The same things were measured in two ways. Each way mixes the same 10 hidden numbers, adds some noise and spreads widely along 7 directions of its own, which tell nothing about the thing.
Some things both ways: the first way, then the second way.
[-19  26 -22 -21  38 -34   6   7   9 -32  -6 -18 -13  -8  40 -12 -38  -1
 -25  28]
[-17 -23  15   4 -11 -11 -10 -33   2  27 -16  12 -18 -20  -1  27  -4   0
 -18]

[ 16 -47 -20 -18  23 -16  39  26 -12  -6  -7  11 -31  25 -13  13  11 -36
 -14   5]
[ -5  -6   9   1 -32 -14 -17  16 -42  35  -9  -8  -1 -23 -34  29  20  36
 -14]

[ -2 -21  18   9  20 -26   7  13  -6 -24  -7  -5   2  28 -32  -1   0 -35
 -18 -37]
[-26  -3  -2 -20 -52   2 -18   3 -19  28  -8  22   5  -8 -26  15  33   8
   6]

[  3   3   8 -16  -7   8  -7 -23   4  41  -2  -3  43  -8 -16  36  42  20
  12  32]
[ -7 -49  -2  -8  16 -18 -20  -4  -2 -10 -35  -3  -9   2  27   1  -1  30
 -19]

[ 20  10   8  15 -29  36  -9  -8 -13  25  28  20  -1  -1 -18  -3  21   0
  10   6]
[-28  -6  -4 -22 -20  14 -26  -1  -6  -4 -18  32  23  17  49 -11  46  -9
 -14]

[  5 -19   6   1  17   0  -5 -15 -36  40 -16   1   2   8 -43 -13  24 -44
 -16   5]
[-31  16 -15 -48   9  18  -3 -41  17 -33 -51  27  40  -1  54 -31  30 -39
  20]

[-10  -2 -36   6  35  34   0  -3 -37  16   1 -12 -32  -7  30 -38 -29  -7
 -12  -9]
[ 59 -20 -23  -3  10  22  53 -11  53 -15 -28  -3   5  12  31  12 -10 -10
  13]

[-26  12  -7  -4  23  18  22  39  19  -9  11   5 -13  -7  11  13   4  14
  46  -2]
[ -8   0  11 -18   7  -5 -23  -6  -5  -5 -21   9   6   5  25  14  -7  -6
 -15]

[ 10   4 -20  10  -1  24 -33 -20 -29  -1  31 -13  11   7  17 -19 -14  22
 -32  -8]
[  6 -21 -17   6 -38 -15  -8  -4  22  -1 -19   4  38  18  15 -27  42  33
   1]

[  8  22   5 -21 -18   6  -1 -20   4  40  -7   1  28 -51  -8  15 -12  10
  21  19]
[ -4 -18   2 -17   8  -7 -29  12   3   6 -25  -4  -6  -2  20   3 -10  28
 -22]

[  6   8 -18  38  -8  -4 -39 -14 -22   2  13  -1  19  -7   3  -5  17  37
  -4  16]
[  3 -14 -10  -7   3   9   5  18  11   9 -32 -32  -7  -3  18  39   8  13
 -17]

[-15   1  -6  25   0  13 -12   6  21 -11  17  -6  35  14  22  31  49  38
   5  23]
[  5 -29 -25 -14   0 -31  -6 -16  -6 -14 -22  -4   5  16  32  -5  16  18
 -28]

[ 16  -5 -21   9  13  30  20  12 -28 -11  -4  -3 -44 -22  17 -30  -8 -18
 -25 -28]
[ 26  -4 -30  -8   7 -16  46  -7  -3 -11  -3  -5  -7 -38 -18  -9 -10  -2
   4]

[ 12 -13   8  43  -8  -7 -34   9 -52 -12   4  11   1  14 -16 -37 -18 -13
 -31 -28]
[ 21 -11 -20 -15 -25  -9  24  18   4 -19  -3  46   1  22   1 -10  24  32
  -9]

[-10   8 -25  -4  22  -7  38  21  13 -22   0 -12 -21  -7  35  17  19  25
   4  11]
[ 10 -35   7   6 -22   4   6  39   3  24 -17 -55  -7   2  -4  25  15  21
 -12]

[-21  33 -16  10  20  -4  19 -28  31   4   5 -24  11 -20  21  29   7  43
  19 -12]
[ 40 -30  -6  -1  49  -9 -11 -28  56 -16 -42 -14  -2   4  64 -12 -37  30
  -3]

[ -3  27  -9 -12  -2 -55 -22 -25  -1   2  -7  -1  14 -15   1  -1 -11 -33
 -51  35]
[ -7 -39  -1 -14  12  -3 -31 -28   9  22 -16 -30 -14 -10  40  -3  10  -4
  20]

[-11  -3  13  -1 -32 -10 -21 -31  18   8 -19   7  31  -3  13  -2  -9  -1
 -15  27]
[ 78 -13  11   1  17 -29   7  11  48 -11  -6 -14 -10  62  36   9 -15  53
 -43]

[ -1  17   8  43 -15  -5  -6  -3  -9 -19  -8 -10  14   1  24  -4  34  53
   8  16]
[-14   5  -2 -37 -29  22   8  17  33   3 -26  29  -3  26  19  10  26   7
 -27]

[-19 -44  14  19 -29  49 -12   7  -6  33  13  26  17  29 -19   9  33  10
  34  -9]
[  7  36   1 -28   7  25  -5  21  20  -7 -30 -10  39   2  47 -23  16 -11
 -27]

[ -9  -6   2  12   5 -33  16 -15  48 -43  -1 -17  19  23  13  23   1  15
  -3   5]
[  0  48   1 -15 -29 -12 -18 -17  -4  21   1  14  18  -3  -8   4  -4  -8
 -13]

[ -7   4 -10  16 -26 -13 -15   7  -5 -29  21   7 -14   6  16 -14   7  23
  -8  -2]
[  8  54  17 -19 -15  12 -21  15  25  -3  -2   9  46  21  13   1  14 -12
   6]

[  1  17  15  15  -8  29 -31 -51   2  51   3   3  36 -15 -37   0 -12   1
  42   2]
[ 36   3  27 -20   7   0  -5  25  22  16 -19 -75  -4  23  -5  25 -26   8
  10]

[ 10   1 -12  -3  21   4   3  14 -32  11  -2  19 -26   3   0 -24 -29 -10
  11  20]
[-30  16  30 -27 -34  26 -34  -3  29  35 -34  -3  20  14  36   2  28 -13
 -17]

[ 18  -4  10  48  -5  -9 -30   0 -19 -18   2  16  20   8 -18  -7   0 -16
 -37 -13]
[ 19 -14 -11 -18 -33   8   5  -6  10  29 -21  17  -4  13  12  29   8  -9
 -41]

[ 37   6   0  17   7 -10  -3 -18 -38   5 -17   4 -18 -15 -21 -29 -15 -25
 -28  -3]
[-21  10  -1 -25 -37  13   7  -7   5  17 -22  38   1  -5 -12  22  19  -7
 -17]

[ 13  16  -3  14  -6 -15  24 -19   7 -11  -7   4 -25 -20  -4  -1  -5  -7
 -14 -29]
[-12  14  14 -16  12 -30 -32 -25  10   8 -19  38   3 -25   2 -13 -11  39
 -31]

[-11   0   3 -26  12 -22  36  15  24 -15  -9   5 -18  -7  -6  13   2 -15
   1  -3]
[-32 -16 -12   8  -8 -14  -6  21 -35 -13  12  16  -2 -23  -8  10  10   9
 -10]

[-28  19  -2  -2   4 -18   5 -29  23  -4   3 -34  15 -13   9   7  17   8
 -13 -11]
[ 12  -9   6  -3 -13  -9  24  31   0  -7  -6 -31  12  -3 -57  29   2   9
   8]

[ 10  -6   3  13  19  -8  34  15   4 -16  -4   9 -25  -4 -24   6   6 -14
   7 -36]
[-23   5   8  -9 -34  18 -16  36  -4  24 -21 -17  16  -4  -1  17  21   5
 -25]

[-27  18 -24  22  12 -50 -38  13 -35 -17  12 -21  16   5  33 -22 -26  14
 -27  26]
[ 42 -27   2 -18  -5 -11   4  -5  19 -22 -17  36  -2  48   5  12   1  34
  18]

Other things, the second way, with their names:
(349): [ 36  28  10 -17  29   8  17 -22   6   5  -6  -2 -19 -19  30  30 -17 -20
  10]
(1017): [-14 -18  -6 -13 -21  20 -10  19  11  -8 -21   8  17  17  38 -17  30   2
  -2]
(775): [-14   4  34  -2  -7  -6 -22   9  22  31 -19 -39   2  -8  32 -15  18  23
 -19]
(1063): [-26 -10 -13 -16 -23  -2 -24   7 -20  -6   3  47 -11   9   9  23  19  11
  -6]
(928): [-18  21  41 -26   6 -15 -31 -21  25  16 -25   0  -5   4   5  14  -3  22
  -4]
(811): [-11 -10   9 -11   3   5 -20  -6  20  13 -27 -50  10   4  35   7   7 -24
   4]
(840): [  5 -19 -11  -9  -6 -20 -27 -17  11   3 -19  15   8   9  29   3   4  24
 -15]
(451): [ 23 -27 -14   6  17 -35 -17  -8  34 -54 -28  36  35  46  43  -9   7  49
 -18]
(719): [-21   6 -11 -17 -13  -2 -25   3   6   3  -6  19  10  -6  25 -15  17   9
   4]
(1083): [  6 -10   3   4   0 -31 -22  19   1  -1   6  -6  12 -14  -1 -32  -1  47
 -11]
(110): [-21   7 -21  -9 -24  19 -19  -8  -1  36 -28  20  13 -32  30  10  37   8
 -32]
(1051): [ 11  32 -29   0 -14 -23 -21 -16  16  12 -12  51  22  -8   1  23  -9  37
 -52]
(99): [ 12  -6 -20  -7 -23 -12 -35 -21 -18  14   6  24  10   6  29   0  32  12
   5]
(972): [ 54  -1   9 -29 -13  20   6   5  43 -31 -34  11  34  82  56   3  34   3
   6]
(273): [ -7 -16  -7 -10  -4  11  -3  37   8 -17 -14  29  -1   9  34   1  29  42
   5]
(172): [ -6  -9 -16  14  -4  -4  13   1  -4 -13   3  57 -16  -9  32  17  11  23
 -28]
(370): [-10   2  10 -10   9 -31 -21 -23 -17  14  -9  -1  -6 -29   0   7   3  18
 -17]
(522): [-13   4  24 -18 -18 -20 -35  -8   9  -1 -21  -2  28  23   6 -13  20  18
 -10]
(10): [  1  12 -17 -38 -19   0  -7 -21   2   0 -16  21  17   9  20 -12  22 -25
 -15]
(638): [ 12   3 -21 -20   5   2 -12 -23  29 -41 -22  87  25  34  55  -5   2   8
 -16]
(298): [ 19  -1  13 -30 -25   7  17   3 -10   3 -22  26   2   9 -24  16   9   3
  -2]
(851): [-21 -37  -6  16  12 -35 -47   5 -31  -7  -9  30   2 -12  19  21   7  49
 -43]
(1028): [-44 -38   8  -9 -25  -3 -41  -9  -8  12 -31  21   2   9   7  37  31  22
 -23]
(1021): [ -8   7 -15 -31 -21   9 -11  15 -22 -23 -19  52  27  16   1   7  18   3
  -7]
(1096): [ 17   4  20 -19  20 -38  -3 -30  13 -16   1 -33   4  -7  -6 -35 -30 -18
  29]
(213): [  5   1  22  -6  -3 -25 -12 -14   2   3 -16   3   7  10   4  17  18  17
 -12]
(392): [ 14 -31 -13   7   4 -46  -2   1 -10  -2   8   4 -29  -8   2  -6  -8  47
 -28]
(61): [ 16 -22   2 -11  24 -24 -18 -28  -9   5 -27  -8  -5 -13  29   2 -10  19
 -10]
(8): [  0  -9   6  -5   9  18  26 -14  12  -7  -4   0 -12 -22  26  20  10 -30
  40]
(123): [ 14  -4   0  -8  26 -53 -11 -17 -28 -18   0  20 -17 -15  14 -27   2  49
 -16]
(442): [-16   4 -11   3 -32   6 -10  21 -20  10  24  53  -2 -26  -8   6  -3  -1
 -11]
(51): [ 55 -18   2  -3   9 -50   8 -15  18  -3  -1 -12 -16  24  26 -25   1  51
 -21]
(832): [-13 -11  14   4 -43  -2  16   6 -16  -1  14  27  12 -11 -52  11  13 -16
   0]
(323): [  4 -19  -9  -9 -14  -9  -7   8  -9  -5 -16   2  11   5  10  -7  21  19
  -1]
(85): [ -8   1 -20  -4  -1  18 -22  -6   4  12  -3  10   2 -11  42  20  -6 -27
  -2]
(645): [  3 -14 -18   4  -6  12 -10   9  10  13 -18  13  -1 -11  31  26  -4  11
 -16]
(448): [ 34 -34  21   9  -7 -22 -14  25  -1  15 -11 -32 -11  16  -6  13 -11  46
 -20]
(981): [ 14 -15   1 -21 -11 -12 -24 -16   1  -7 -25  36  17  33  13  16  19  23
  -4]
(655): [  7 -14  26   0  -3  -6  11  29  -3   8 -23 -31   3 -12 -32  17  -2  32
  -9]
(1023): [ -4  -6   2 -28 -19 -28 -36  -2  -6  25 -18 -20  -6  23  14   8  24  22
 -44]
(7): [ 20 -14   7   4 -26   6  18  59  -9   7  -1 -35   2  10 -17  27  14  16
 -22]
(23): [-19   9   4 -25 -23   2 -11  -9  11  26 -36 -15   5   9  22  29  19 -10
 -43]
(73): [-13 -11 -21 -30   2 -27 -52 -39  19   2 -30 -10  26  13  33 -24   6   7
   1]
(312): [-31  11   0 -12 -41  23 -28   2  19  24 -24  20  34  -5  10   3  28   2
  -5]
(437): [-18  -8 -47  10 -23   9  28  17 -18 -22  10  78 -11 -20   7  27  32  27
  -1]
(478): [ 44 -27   4  23  23 -25   7  24  12 -29   8 -39  -4  31  51  -1  -2  26
   6]
(220): [  7 -10   7  -3  18 -36  20 -12 -26  -3 -14   2 -28 -26 -10  25  -1  26
 -36]
(309): [-30   1  26 -12 -34  39   2   9   0  44 -19   9 -10 -25 -17  56   5 -24
 -21]
(299): [ -1 -17  -9  -7   7 -37  -2 -23   6 -12 -25   6   1  -3  23 -25   6  29
 -18]
(193): [  2   2 -22  13 -34  22  14  17  17  33  -4  16  10 -45 -56  40 -17  -3
 -10]
(583): [  1  -4 -28  -6  -8 -10   1  25 -17 -13   0 -12  18 -16   2 -25  28  17
   9]
(301): [  0 -26 -10   1 -47  13   2   7   7  25 -19  40   9  -8 -11   5  14  22
 -28]
(646): [ -2 -26 -33  -5 -52 -14 -20  36   5  -2  -8   5  17  56  14  11  49  37
 -55]
(345): [  0 -37  10  10 -26  12   4 -10   5  12 -30  32  -5  13  18  46  16  12
 -29]
(184): [-18  -8  12  -9 -26 -30  11 -11 -22   6 -18 -12  -3   9 -26  40  21   1
 -30]
(844): [ 14  12  32   9 -13 -22  33  40 -14  13  26 -38 -17 -19 -53  18   5  15
 -23]
(353): [ 10  31  14 -26  -5  29 -11 -18  42  26 -21 -10  24  -5  43  -7   3 -39
   4]
(333): [ 38   8  18  -4   0  -1  17  17  -6   6 -14 -32  11 -11 -33  16 -21   3
  12]
(993): [-24   0  -5 -16  12  -8 -35 -10   6 -20 -16  11  24   9  21  15  -2  -8
   6]
(334): [ 18  30  21  -6  -8  23 -44 -10  12  53  -6 -20  19 -13  41  15 -17 -36
 -14]
(834): [  8 -32  -1   2  -6 -11 -30  48   8   3 -19 -41   9  25  -5  30  18  54
 -18]
(941): [ -3 -29 -35 -12 -21   0  -9   6 -10  -9  -1  34  -4  13  29  13  31  11
   4]
(502): [-29   7  29 -25 -16 -10 -13 -28 -25  53 -26   8 -30 -35   1  36  19  -3
 -58]
(127): [ 43  31  11 -25  17   4  22  -7  28 -15 -28   9   7  29  39  27  -3  -3
 -18]
(131): [ -3  14  12  33 -19  10  19  39 -33  36  12   0   8 -68 -68  62 -27  -9
 -42]
(227): [ -7 -70  -8  -3 -27   5   0  35  -5 -10 -29  17  -5  33   2  23  30  40
 -39]
(188): [  6  25   9 -23 -12  30   1   7  30  34 -25 -22   4  -5  22  30   8 -21
  -3]
(1049): [  5  43  -3 -19 -19  -8   6  19   1 -20  -6  16  36  21 -16  19  25  -3
 -16]
(1034): [-15  13 -47   2 -25  26  30 -17   1  -6 -11  70  28 -32   0  27  11 -37
 -21]
(944): [  2   2 -26 -13 -24  -1   5  10  -5 -13 -17  23  31  12  12   4  23   4
 -31]
(783): [-13  17  11  -2   1 -33  -3   0 -10 -16  -3  28  15 -15  -9 -12   5  26
 -37]
(46): [ -5 -11 -27   2 -15  25  27  15   6   9  -4  -5  -6 -29  12  18   8 -23
  10]
(647): [ 22 -10 -32  -2  -5 -20   2  -1  -5 -15  -1  25   6  19  30  11  -2   2
 -30]
(1112): [ 18  31  -9 -26  -5 -12  11  -9   9   0 -11   3   6  -1  22 -11  10   1
  -7]
(529): [ 44 -15 -36 -12  -6   6  22  31  27  -9 -27 -24   9  22  16   8  -5  15
 -18]
(1035): [-21 -25 -31  -2 -12   6  -9  34   1 -33 -13   8  35  19  25  -8  32   7
  -8]
(596): [ -2 -37 -23  -1 -22   3  -2  26   1 -14  -9  14   7  33  14  34   5  -7
 -30]
(918): [-11  22  14 -15  -5  -5  -2  -4  26   2  -4  -1  15 -20  -1 -36 -14 -13
   0]
(1058): [-14  -8  -6  -8 -50  33  13  35  -2  28  -2  27 -13  -7 -30  44   8  -4
 -26]
(636): [-22  -8  -2  -9   5 -26 -22 -35 -22   9 -14  18   3 -33  -7   9   6   3
  -7]
(841): [ 50  51  12  -2 -12  30  13  30  63  35  -6 -48  18  11   7  35 -21  -5
  15]
(143): [-24  11  18 -19 -12  35   0  -2   3  50 -29   1 -17 -46  -3  46   1 -21
 -19]
(809): [ 23 -29   4 -14 -20  24 -18  14  23  23 -30   8 -10  18  35  15   5  28
 -21]
(470): [ 21   1 -19  -7  -7   3 -23  22  -2   1  -9  -5  25   9  23   8  21  23
   9]
(532): [ 14  19  23 -19 -19 -14 -17  -6   4  27  -8   4   0  10   4  15   7  16
 -13]
(155): [-26   0  -6 -30   2   7   4 -17  26 -12 -25  -8   9 -10  48 -37  18 -22
  24]
(118): [-20  25  27 -22   3 -22 -54  -6 -26  15 -13 -14  15   6  16  17   4  -9
 -41]
(856): [-21  -7  12  -7  -4   0  12 -25   2  -8 -16  27  10 -17 -13  21 -12 -33
 -13]
(87): [ 12  15 -24  -1  23 -50 -40 -21   6  -5   1 -15  15 -12  45 -39  -8  30
 -16]
(711): [-10 -20 -35  -6 -16 -40  13  17 -15 -14  24  -6 -10 -16 -25 -35  -6   7
 -22]
(999): [ 13 -11   2   0 -10  18 -18  -6   9  20 -10  40   4 -19  24   4 -12   8
  -2]
(868): [ -9   8 -26 -18  -9 -11 -13  -8 -11 -10 -11  21  11   6  25  14  20   4
 -14]
(836): [ 25   2 -16  -4   5 -34   9  11   7 -21 -22 -27  24   2  -9  -7   9  38
   3]
(352): [ 26 -23  -4   0  -2  10  -3   6  37   2 -29  16  -2  32  47  41   8  25
 -24]
(976): [-10  -5 -28 -10  -3 -31  21  -5  -7 -41   9  39  -5 -12 -11  -9   2  10
  13]
(537): [ 16 -11 -10 -16  15 -14  29 -13 -14 -18 -22   6 -10   0   9  21  -5  -9
 -24]
(814): [ 13  -5  -5  -4   8 -29 -24 -18  18 -41  -2  44  30  32  44 -32  11  22
  14]
(286): [ 29  13  -9   5  -5 -12   8  28  15 -33  15  14  26  21 -10   9  -5  10
  20]
(484): [ 13  21   2  -6 -22 -12  17  24   5  13  -1 -48  20 -13 -36  -2   7  -4
   0]
(71): [ 11  29   9 -33 -44   4 -17  18  19  18  -5  29   8  34   7  -4   4  13
 -28]
(665): [-40  18  13 -14 -12 -11 -18   7 -34   0   0  31   5 -26 -17  19  17   6
  -5]
(178): [  8  11  10 -33 -40 -29 -27  18 -24  21 -16 -10  11  31 -20   1  27  35
 -44]

Some of these things the first way, each followed by its name:
[  6   8 -15 -29  24 -14  15   1 -15  19 -12   2 -15 -11  -3   9  11 -14
  -6  28] -> (1028)
[ -3 -36  38 -27 -13  14  15 -21  28  11 -19   8  20  21 -39  18  26 -18
   1 -16] -> (783)
[  7   7 -16 -11  -5 -27  52 -15  55 -26 -10  -2 -13 -24  19  39   9   6
 -11   6] -> (87)
[-17  10 -24  -9   2 -15 -14   5 -23  19  -4   7 -14 -41   2 -11 -26 -21
 -12 -11] -> (834)
[-29  29   2  33 -18   4  -7  -9  45 -25  18 -18  42 -10  36  24  13  47
  10   2] -> (646)
[ -1  11 -28  18   5 -24  15 -20  15 -34  -3 -22 -22 -13  35 -12 -26  42
   5  -2] -> (841)
[-42   8  20   8   1 -22  -2  11  28 -19  -1  -6  18   8  -5   3 -15  -7
  19 -19] -> (1063)
[ -4  -5 -10  19   7 -16 -12 -16   0  12  -5  12  18  15  -5  31  35  -5
 -16   9] -> (73)
[-38  -4 -12  58 -10 -18 -37  12 -14 -26  38   4   3  25   6 -21 -13  -3
 -26 -45] -> (583)
[  1 -25 -21 -21 -19  44 -16 -23  -4  15   5  -5  24  12  36  23  28  57
  -1  17] -> (193)
[ 11 -26  14 -21  -1 -11  -1   8 -22  16 -18  22  -5 -11 -37 -12 -20 -56
 -21  -8] -> (7)
[  4   3  11  23   2  39  14   9  12 -22   7 -10 -11 -11   1 -20 -13  10
  25 -38] -> (1112)
[ 16  28  -9  59 -19   9   1  -1   5 -32  19  26 -13  10  34  12  33  39
 -18   1] -> (711)
[ -5   3 -34   1  22 -43   6  17 -21  -8   5  -7 -17   2  22   1  -2 -13
 -27  28] -> (981)
[ -1  -9   3 -13  21 -47  13  -2   3   1 -17  10   2  -1 -27   9 -30 -50
 -27  -7] -> (448)
[  1 -10 -12  27 -22 -16 -31   5 -23  -8  19  18   1  21   8 -17  -1   2
 -22  28] -> (123)
[-16   0 -15 -49  29   3  15   8  -9   5 -10 -16 -31  -1  20 -30 -24 -17
   4  34] -> (8)
[ 10  -3 -13  -6  13  22  49  17   0   1   4  -1 -31  -8   6  14  19  -2
  15  -8] -> (323)
[ 16  -9  16 -10 -28  31  -4  -5  25   4  17  32  10   1 -27  20  -8 -13
  18 -11] -> (334)
[-17 -13  -2 -50  10 -12  17 -25  17  24 -19 -21  24 -10   2  14 -21  -8
   0  12] -> (312)
[-32  -7  20  -2 -24  -4   9   1  48 -48   2  -8   5  31  28   2  30  21
  -7   4] -> (844)
[-13  -6 -11  -6   7 -27  -3  47 -40 -16   0  -2 -20 -19  13 -32 -29   8
   1  -7] -> (273)
[ 31   8  23  21  -8  23   3  -3 -20  13 -12  23  -8 -23 -29 -25 -56 -18
  27 -22] -> (71)
[-22  -8 -23 -29  23  18  24  32  -1  -8  -1  -5 -26  -5  30  14  26  27
  11  -8] -> (451)
[-16 -27 -30 -30  23  -2  16  44 -25  -2   1  16 -26  15  31  -1 -41  -5
   4  12] -> (999)
[-27  21  20   2 -16 -29 -47 -45  14   1  -6 -20  47   2  -1 -13 -11  24
   5  26] -> (928)
[-20  31   5  26   8  11 -24  -6  24 -21  13 -24  35 -18  18  -6  -9  36
  18   4] -> (23)
[ 12  14  -6   3  -5  19  22 -32  14  30 -12 -20  23 -53   3  21   2  15
  12   0] -> (529)
[-41  21 -36 -17  10  -5 -36  28 -19   6  18   1   1 -17  40  -6 -15  29
  14  40] -> (993)
[  7  -6  30 -28 -21  -5  -7 -26  20   3 -18 -10  38 -14 -17   0 -18 -14
  -3  18] -> (532)
[  1 -10  17   6  11 -16 -35 -12  -6   9  -5  18  25  21 -42   7  17 -23
 -15   6] -> (811)
[ 15 -16   5  24   0  11 -20   3 -26   3   7  14   5  -1 -30 -12   0 -20
 -22 -26] -> (944)
[-25  34 -19   9  16  -1  12   2  24 -23  17  -7 -21  14  45   2   8  18
   1  19] -> (1096)
[-30   5   1  29 -16  34  -6 -16  33 -19  30 -25  25  -1  21   3   1  37
  10 -41] -> (110)
[ -4   2  31 -19 -15  34 -23  -8  20   8  13  11  28  -2 -35   3  -5   6
  29 -14] -> (478)
[-20 -11  18   3  12   5  18  12  27 -25  -9  -8  -5   5  -9  -6  12 -24
  -4 -28] -> (220)
[  2 -11  -7   5  25  10  14 -19  -9  28   6   2 -19   2 -35 -13 -27 -47
   2 -30] -> (333)
[ 17  18  -6  33 -31  16 -17 -17   1 -16  26   5   1   9  20   2  34  44
  -8  10] -> (353)
[  1  -3  -6 -36  -2  12   6  -8 -17  23  -9  12 -31 -27 -11 -26 -43 -33
   2 -13] -> (286)
[-16   8 -29 -16  24 -10  22  26  -8 -26  11  -2 -44  23  44 -13  -5  -7
 -25  19] -> (832)
[-34  -5  -9 -15   2  35   9  27  37 -42  31  -7  -5  -1  27   9 -11  31
  17 -46] -> (131)
[-21  34  -6   7   2   2 -20   3  -3 -24   8 -23   6 -24  33 -28 -23  32
  -2  -3] -> (976)
[ -5 -25  46  21 -24  25 -14 -36  25  22  -7  11  50  27 -47  17  33 -35
  -3 -22] -> (10)
[ -5   2 -43  16  21  16  23   3  -3 -17  18 -11 -41  -1  41 -11  -2  12
 -19 -12] -> (1034)
[ -4 -23  30  -4  -6  -7  -8 -17  20  -6 -21  -9  33   3 -31   6   9  -7
   1 -13] -> (188)
[ 34  -8  -8 -19  -7   4  -1   6  -8   5 -10  16  10 -24   1  15   5  -2
 -15  39] -> (647)
[ 19  10 -17  28  17  -9 -13  -4 -30  -8   7   5 -10   0   4 -17 -11   4
 -25   5] -> (299)
[  2  17  15   9   1  10  -8  -2   2 -18  -5  -7   4 -28 -16  -9  -8   8
   1 -44] -> (352)
[  1  14  26  12   4   3  22  15  29 -48  -9  -9  -7 -18  -5 -15  -3 -19
 -10 -28] -> (502)
[-14   3  10   2   4 -28   0   8   7  -5 -12  -7  21 -25  -7 -14 -54 -47
 -10   0] -> (178)
[-13 -26 -12   6   4  13  25  18  20 -21  17  13 -22  40   9  15  11 -23
  -3 -16] -> (99)
